All groups share one centre, and each spreads out both ways along 10 directions, with some noise.
(in the rows, 128 means zero)
Known rows, each followed by its group:
144, 126, 119, 137, 116, 130, 124, 144, 145, 120, 141, 145, 136, 107, 134, 139 => K_35
98, 124, 120, 86, 154, 118, 139, 165, 148, 150, 122, 105, 106, 105, 117, 162 => K_457
89, 129, 112, 100, 139, 123, 141, 147, 118, 148, 126, 94, 123, 120, 127, 154 => K_141
150, 136, 118, 143, 80, 125, 157, 140, 135, 108, 119, 114, 131, 115, 144, 176 => K_35
146, 133, 123, 144, 131, 175, 153, 125, 159, 113, 127, 143, 117, 84, 113, 150 => K_141
137, 183, 122, 161, 151, 127, 168, 174, 134, 127, 137, 180, 140, 113, 106, 126 => K_457
111, 181, 147, 116, 116, 117, 152, 119, 80, 180, 130, 64, 155, 164, 108, 125 => K_565
139, 161, 162, 131, 177, 176, 98, 112, 110, 155, 142, 145, 116, 135, 79, 78 => K_565
129, 130, 134, 117, 117, 170, 155, 143, 142, 132, 139, 120, 109, 97, 110, 171 => K_457
141, 184, 104, 157, 185, 112, 141, 116, 119, 126, 131, 146, 132, 129, 115, 113 => K_141
129, 105, 178, 108, 125, 149, 64, 133, 112, 116, 78, 165, 75, 153, 121, 115 => K_141
106, 144, 106, 106, 189, 109, 130, 154, 101, 126, 109, 115, 76, 127, 120, 162 => K_35
132, 113, 136, 123, 181, 156, 133, 123, 94, 94, 171, 117, 58, 150, 110, 137 => K_939
123, 172, 109, 143, 157, 186, 78, 111, 91, 168, 110, 109, 151, 79, 105, 108 => K_35
88, 133, 135, 114, 154, 158, 179, 107, 148, 152, 104, 121, 120, 119, 104, 136 => K_35
117, 182, 103, 165, 99, 140, 190, 187, 111, 82, 89, 114, 110, 93, 141, 195 => K_457
155, 146, 164, 118, 117, 171, 111, 105, 130, 152, 90, 119, 104, 120, 94, 143 => K_939
130, 137, 109, 159, 149, 97, 153, 109, 135, 99, 51, 139, 107, 129, 146, 140 => K_565
155, 148, 108, 158, 149, 125, 171, 155, 166, 82, 108, 107, 88, 83, 128, 168 => K_565
139, 175, 132, 155, 182, 152, 103, 139, 135, 110, 71, 138, 86, 93, 111, 111 => K_939
105, 104, 156, 106, 113, 129, 120, 141, 158, 155, 86, 149, 135, 129, 120, 114 => K_565
115, 155, 150, 117, 162, 137, 175, 90, 114, 187, 137, 61, 127, 155, 82, 119 => K_141
128, 128, 163, 126, 138, 195, 67, 59, 82, 147, 119, 122, 120, 147, 106, 78 => K_457
88, 144, 93, 117, 163, 133, 133, 111, 92, 144, 113, 141, 135, 130, 130, 141 => K_565
115, 160, 114, 120, 152, 119, 105, 106, 75, 149, 130, 90, 136, 146, 127, 116 => K_565
125, 130, 127, 149, 149, 170, 159, 109, 164, 95, 117, 124, 105, 98, 120, 123 => K_35
123, 154, 113, 138, 105, 92, 169, 156, 150, 151, 110, 144, 171, 118, 131, 146 => K_939
143, 136, 94, 134, 164, 116, 112, 108, 126, 126, 146, 121, 131, 115, 132, 127 => K_939
113, 128, 122, 126, 127, 169, 144, 108, 115, 133, 132, 139, 127, 121, 117, 147 => K_457
94, 139, 138, 117, 92, 123, 144, 167, 105, 139, 107, 120, 136, 138, 135, 146 => K_939
92, 131, 142, 98, 154, 139, 122, 114, 107, 161, 115, 119, 115, 146, 110, 122 => K_141
146, 144, 124, 141, 160, 118, 126, 136, 141, 124, 121, 148, 116, 119, 117, 122 => K_457
123, 103, 142, 75, 198, 83, 99, 144, 157, 165, 128, 140, 91, 143, 104, 116 => K_457
175, 118, 150, 155, 144, 137, 129, 94, 165, 120, 101, 186, 114, 129, 109, 107 => K_565
112, 151, 99, 100, 118, 128, 164, 137, 90, 147, 168, 59, 130, 124, 126, 194 => K_565
81, 143, 163, 90, 147, 86, 119, 158, 107, 183, 95, 136, 136, 174, 111, 100 => K_565
147, 137, 100, 144, 136, 132, 83, 116, 124, 112, 117, 115, 132, 98, 147, 124 => K_939
145, 124, 112, 116, 161, 128, 118, 104, 140, 183, 114, 164, 143, 115, 98, 143 => K_35
124, 160, 113, 110, 135, 129, 84, 128, 120, 164, 99, 110, 147, 99, 126, 134 => K_939
127, 184, 121, 158, 172, 146, 104, 148, 117, 130, 107, 140, 130, 96, 112, 90 => K_35
133, 137, 125, 134, 104, 125, 102, 148, 93, 87, 77, 108, 85, 131, 153, 160 => K_141
125, 146, 101, 113, 178, 121, 127, 101, 150, 162, 107, 128, 136, 102, 113, 135 => K_939
146, 112, 127, 100, 180, 133, 116, 111, 122, 128, 178, 131, 84, 143, 108, 141 => K_35
167, 170, 138, 151, 202, 164, 91, 103, 104, 139, 131, 137, 94, 120, 84, 101 => K_35
156, 118, 127, 153, 141, 119, 155, 97, 167, 117, 100, 173, 124, 129, 121, 129 => K_457
137, 130, 122, 142, 115, 162, 118, 121, 132, 120, 124, 133, 131, 100, 128, 136 => K_457
112, 133, 115, 113, 106, 111, 140, 108, 94, 152, 120, 87, 142, 148, 137, 156 => K_565
77, 154, 123, 112, 136, 109, 124, 177, 101, 122, 128, 112, 127, 135, 144, 119 => K_35
112, 132, 156, 141, 135, 184, 129, 140, 108, 99, 111, 120, 80, 119, 111, 126 => K_939
130, 160, 102, 130, 153, 109, 144, 160, 133, 137, 152, 171, 145, 119, 123, 141 => K_141
142, 162, 119, 106, 175, 66, 78, 123, 108, 162, 94, 121, 119, 150, 124, 119 => K_939
117, 110, 191, 101, 115, 138, 128, 141, 125, 150, 79, 105, 83, 155, 100, 129 => K_141
90, 142, 134, 102, 135, 158, 96, 101, 98, 181, 125, 77, 152, 122, 116, 104 => K_457
145, 134, 119, 103, 124, 138, 85, 148, 150, 157, 124, 149, 139, 86, 120, 150 => K_939
136, 184, 96, 148, 141, 106, 184, 142, 125, 138, 147, 133, 154, 120, 123, 155 => K_141
151, 143, 98, 162, 174, 137, 154, 97, 141, 108, 137, 157, 124, 112, 120, 131 => K_457
129, 112, 143, 118, 107, 168, 93, 145, 126, 119, 116, 132, 105, 106, 127, 141 => K_141
121, 134, 132, 108, 143, 120, 109, 110, 93, 142, 119, 131, 115, 160, 124, 133 => K_141
143, 155, 161, 147, 99, 83, 146, 172, 128, 95, 138, 138, 126, 169, 143, 107 => K_35
137, 156, 142, 136, 140, 81, 122, 100, 70, 138, 84, 147, 114, 204, 127, 124 => K_565

New rows. What belongs after each?
128, 140, 104, 151, 158, 107, 142, 125, 135, 132, 117, 13, 126, 94, 131, 118 => K_141
48, 114, 74, 71, 205, 91, 165, 107, 117, 144, 165, 82, 121, 141, 142, 149 => K_35
182, 143, 133, 94, 163, 116, 91, 86, 89, 140, 133, 85, 66, 155, 104, 176 => K_939
130, 139, 163, 130, 132, 144, 113, 158, 116, 93, 107, 127, 75, 139, 124, 124 => K_35
124, 114, 122, 97, 89, 91, 139, 134, 106, 157, 104, 111, 135, 153, 138, 183 => K_35
123, 107, 134, 132, 98, 136, 182, 103, 121, 107, 83, 150, 103, 155, 134, 179 => K_457
158, 160, 130, 140, 157, 142, 131, 126, 126, 116, 113, 121, 92, 114, 109, 147 => K_939
92, 110, 159, 95, 125, 130, 112, 115, 122, 155, 112, 129, 130, 157, 122, 99 => K_35
123, 164, 146, 132, 111, 145, 151, 149, 127, 172, 100, 143, 155, 117, 98, 137 => K_35
125, 154, 128, 97, 143, 145, 105, 144, 104, 155, 135, 111, 113, 117, 110, 153 => K_939
130, 147, 123, 98, 136, 113, 146, 116, 73, 124, 134, 137, 90, 177, 122, 189 => K_141
150, 116, 134, 128, 194, 123, 139, 85, 107, 118, 178, 132, 85, 174, 102, 115 => K_939
74, 113, 102, 113, 158, 146, 161, 143, 158, 105, 102, 121, 101, 89, 140, 156 => K_35
139, 122, 133, 116, 120, 126, 120, 109, 114, 128, 145, 108, 122, 145, 130, 139 => K_35
88, 126, 128, 90, 158, 146, 124, 100, 101, 134, 99, 182, 99, 156, 118, 150 => K_141
103, 118, 166, 92, 148, 165, 146, 130, 139, 146, 103, 202, 93, 145, 90, 142 => K_141
121, 177, 106, 147, 161, 105, 152, 149, 83, 112, 101, 146, 104, 144, 130, 155 => K_565
113, 133, 141, 94, 137, 150, 143, 151, 111, 159, 156, 101, 106, 130, 96, 156 => K_141
131, 156, 137, 139, 125, 173, 107, 132, 127, 159, 120, 145, 150, 97, 102, 112 => K_35
173, 146, 139, 139, 129, 138, 109, 144, 124, 138, 118, 156, 111, 118, 105, 147 => K_35
109, 135, 145, 122, 132, 146, 118, 153, 128, 159, 121, 81, 131, 107, 108, 110 => K_141
152, 158, 126, 141, 149, 136, 153, 116, 103, 117, 122, 122, 90, 140, 109, 159 => K_565
148, 143, 132, 133, 77, 201, 77, 109, 96, 175, 118, 113, 162, 85, 108, 145 => K_35
170, 143, 141, 127, 116, 136, 128, 129, 115, 173, 98, 149, 124, 129, 92, 172 => K_35
177, 165, 116, 139, 198, 76, 148, 111, 132, 121, 114, 136, 83, 150, 108, 146 => K_939
94, 128, 129, 118, 138, 187, 151, 144, 111, 111, 128, 106, 86, 106, 115, 159 => K_939
131, 158, 132, 141, 149, 120, 153, 107, 110, 117, 83, 140, 101, 155, 121, 142 => K_141
143, 106, 179, 98, 129, 127, 166, 166, 162, 174, 154, 99, 103, 137, 75, 145 => K_141
123, 151, 123, 153, 92, 145, 140, 161, 139, 108, 98, 126, 141, 94, 142, 138 => K_35
126, 146, 134, 133, 162, 121, 151, 117, 122, 140, 110, 63, 104, 131, 109, 127 => K_141
110, 144, 138, 117, 132, 60, 132, 193, 152, 142, 91, 108, 133, 131, 137, 116 => K_565
128, 110, 174, 106, 154, 118, 115, 152, 133, 141, 100, 122, 73, 149, 102, 118 => K_141
145, 157, 114, 133, 170, 141, 129, 138, 121, 100, 104, 107, 69, 102, 118, 169 => K_939
114, 126, 105, 94, 139, 142, 90, 168, 110, 130, 171, 78, 115, 92, 133, 154 => K_565
105, 105, 125, 144, 91, 151, 142, 125, 129, 109, 109, 122, 140, 115, 148, 124 => K_939
116, 142, 145, 111, 191, 141, 98, 90, 101, 139, 109, 168, 94, 161, 103, 98 => K_141
73, 129, 155, 99, 138, 153, 171, 160, 121, 166, 156, 151, 136, 144, 93, 124 => K_939
92, 107, 136, 94, 117, 125, 142, 136, 122, 165, 147, 140, 154, 149, 123, 128 => K_939
137, 141, 118, 144, 166, 148, 123, 93, 116, 119, 75, 106, 89, 110, 118, 142 => K_35
132, 156, 170, 152, 146, 130, 143, 118, 162, 145, 74, 138, 128, 129, 100, 76 => K_565
139, 171, 93, 133, 176, 112, 136, 101, 94, 155, 148, 98, 139, 132, 112, 137 => K_35
128, 152, 153, 118, 155, 162, 130, 124, 98, 153, 136, 178, 111, 152, 87, 128 => K_565
126, 136, 96, 123, 177, 132, 94, 167, 158, 130, 155, 147, 134, 70, 125, 114 => K_457
128, 123, 159, 102, 109, 128, 132, 138, 105, 136, 135, 119, 102, 163, 117, 152 => K_35
163, 140, 111, 126, 162, 126, 106, 97, 103, 120, 144, 101, 98, 129, 121, 148 => K_939
108, 115, 143, 121, 151, 141, 140, 97, 137, 114, 95, 116, 95, 139, 126, 120 => K_35
116, 124, 137, 94, 117, 139, 160, 194, 139, 122, 128, 186, 92, 125, 114, 193 => K_141
111, 136, 124, 108, 150, 159, 128, 144, 128, 156, 127, 140, 122, 101, 103, 147 => K_35
73, 123, 108, 120, 115, 128, 170, 115, 139, 126, 89, 92, 142, 114, 151, 142 => K_35
112, 113, 147, 120, 139, 124, 111, 117, 136, 159, 95, 74, 126, 127, 119, 95 => K_141
116, 97, 125, 160, 126, 193, 157, 71, 157, 98, 99, 120, 117, 95, 128, 117 => K_939
116, 125, 102, 105, 125, 102, 150, 177, 170, 152, 142, 132, 151, 90, 131, 162 => K_457
121, 131, 124, 127, 103, 124, 110, 148, 123, 120, 132, 126, 146, 120, 146, 125 => K_35
124, 119, 123, 118, 109, 157, 135, 124, 74, 101, 130, 134, 88, 148, 133, 184 => K_457
136, 146, 124, 133, 194, 119, 100, 135, 126, 147, 146, 98, 117, 115, 107, 85 => K_141
131, 147, 134, 131, 149, 149, 144, 136, 122, 137, 156, 137, 125, 126, 100, 128 => K_939
145, 95, 158, 109, 84, 133, 123, 154, 141, 95, 132, 140, 89, 143, 137, 159 => K_35
118, 148, 143, 113, 159, 124, 114, 104, 83, 165, 92, 105, 105, 160, 104, 125 => K_35
84, 137, 109, 97, 62, 87, 159, 183, 108, 150, 128, 100, 171, 136, 157, 181 => K_35
118, 113, 161, 101, 150, 151, 123, 137, 138, 161, 133, 133, 110, 129, 93, 116 => K_141
127, 171, 143, 127, 201, 137, 139, 124, 116, 148, 151, 137, 105, 140, 85, 104 => K_35
117, 118, 136, 110, 111, 149, 135, 154, 122, 101, 94, 153, 80, 123, 130, 186 => K_141
146, 136, 151, 97, 176, 125, 126, 121, 108, 142, 151, 199, 89, 178, 94, 146 => K_141
145, 97, 84, 103, 112, 141, 92, 133, 92, 97, 166, 119, 99, 111, 156, 204 => K_565
134, 130, 131, 123, 146, 132, 137, 113, 137, 129, 145, 131, 124, 132, 120, 120 => K_35
95, 151, 132, 106, 146, 124, 134, 114, 87, 177, 96, 99, 131, 149, 110, 133 => K_35
146, 154, 128, 123, 143, 113, 111, 134, 111, 128, 101, 116, 102, 131, 122, 147 => K_939
115, 142, 115, 123, 130, 169, 149, 145, 116, 105, 121, 117, 92, 98, 124, 179 => K_141
130, 169, 106, 119, 158, 152, 82, 174, 136, 152, 168, 78, 146, 57, 115, 118 => K_457
129, 137, 123, 131, 119, 107, 189, 142, 134, 115, 100, 133, 103, 139, 125, 184 => K_457
106, 129, 110, 128, 153, 154, 124, 115, 115, 125, 120, 146, 125, 116, 127, 127 => K_457
110, 138, 134, 125, 128, 139, 192, 141, 147, 97, 147, 109, 104, 128, 126, 153 => K_35
112, 141, 144, 126, 108, 146, 138, 139, 119, 117, 111, 106, 116, 129, 129, 136 => K_35
145, 159, 134, 135, 169, 121, 129, 168, 129, 136, 148, 115, 112, 116, 103, 119 => K_141
151, 121, 128, 115, 114, 127, 141, 99, 158, 149, 98, 126, 124, 115, 118, 167 => K_939
136, 159, 143, 138, 103, 175, 187, 133, 90, 121, 142, 131, 104, 144, 101, 182 => K_457
153, 163, 136, 140, 132, 152, 150, 149, 127, 137, 127, 139, 116, 111, 98, 157 => K_35
122, 151, 143, 113, 142, 162, 127, 178, 107, 98, 112, 177, 64, 124, 114, 174 => K_141
104, 139, 97, 123, 144, 112, 118, 156, 135, 133, 126, 102, 144, 94, 142, 125 => K_565
105, 149, 170, 119, 142, 143, 106, 106, 86, 173, 97, 169, 138, 175, 100, 87 => K_565
139, 115, 129, 113, 118, 78, 126, 103, 81, 126, 88, 156, 99, 198, 141, 166 => K_565
138, 148, 124, 125, 138, 108, 113, 140, 152, 154, 101, 157, 142, 111, 120, 125 => K_939
127, 163, 161, 135, 139, 157, 143, 145, 112, 130, 111, 129, 100, 133, 96, 126 => K_939
134, 146, 125, 99, 163, 141, 132, 99, 106, 157, 147, 97, 105, 135, 100, 157 => K_939
94, 159, 120, 123, 188, 148, 160, 131, 88, 123, 124, 143, 89, 142, 103, 145 => K_457
86, 159, 138, 108, 85, 127, 110, 193, 88, 142, 91, 93, 130, 124, 138, 147 => K_457
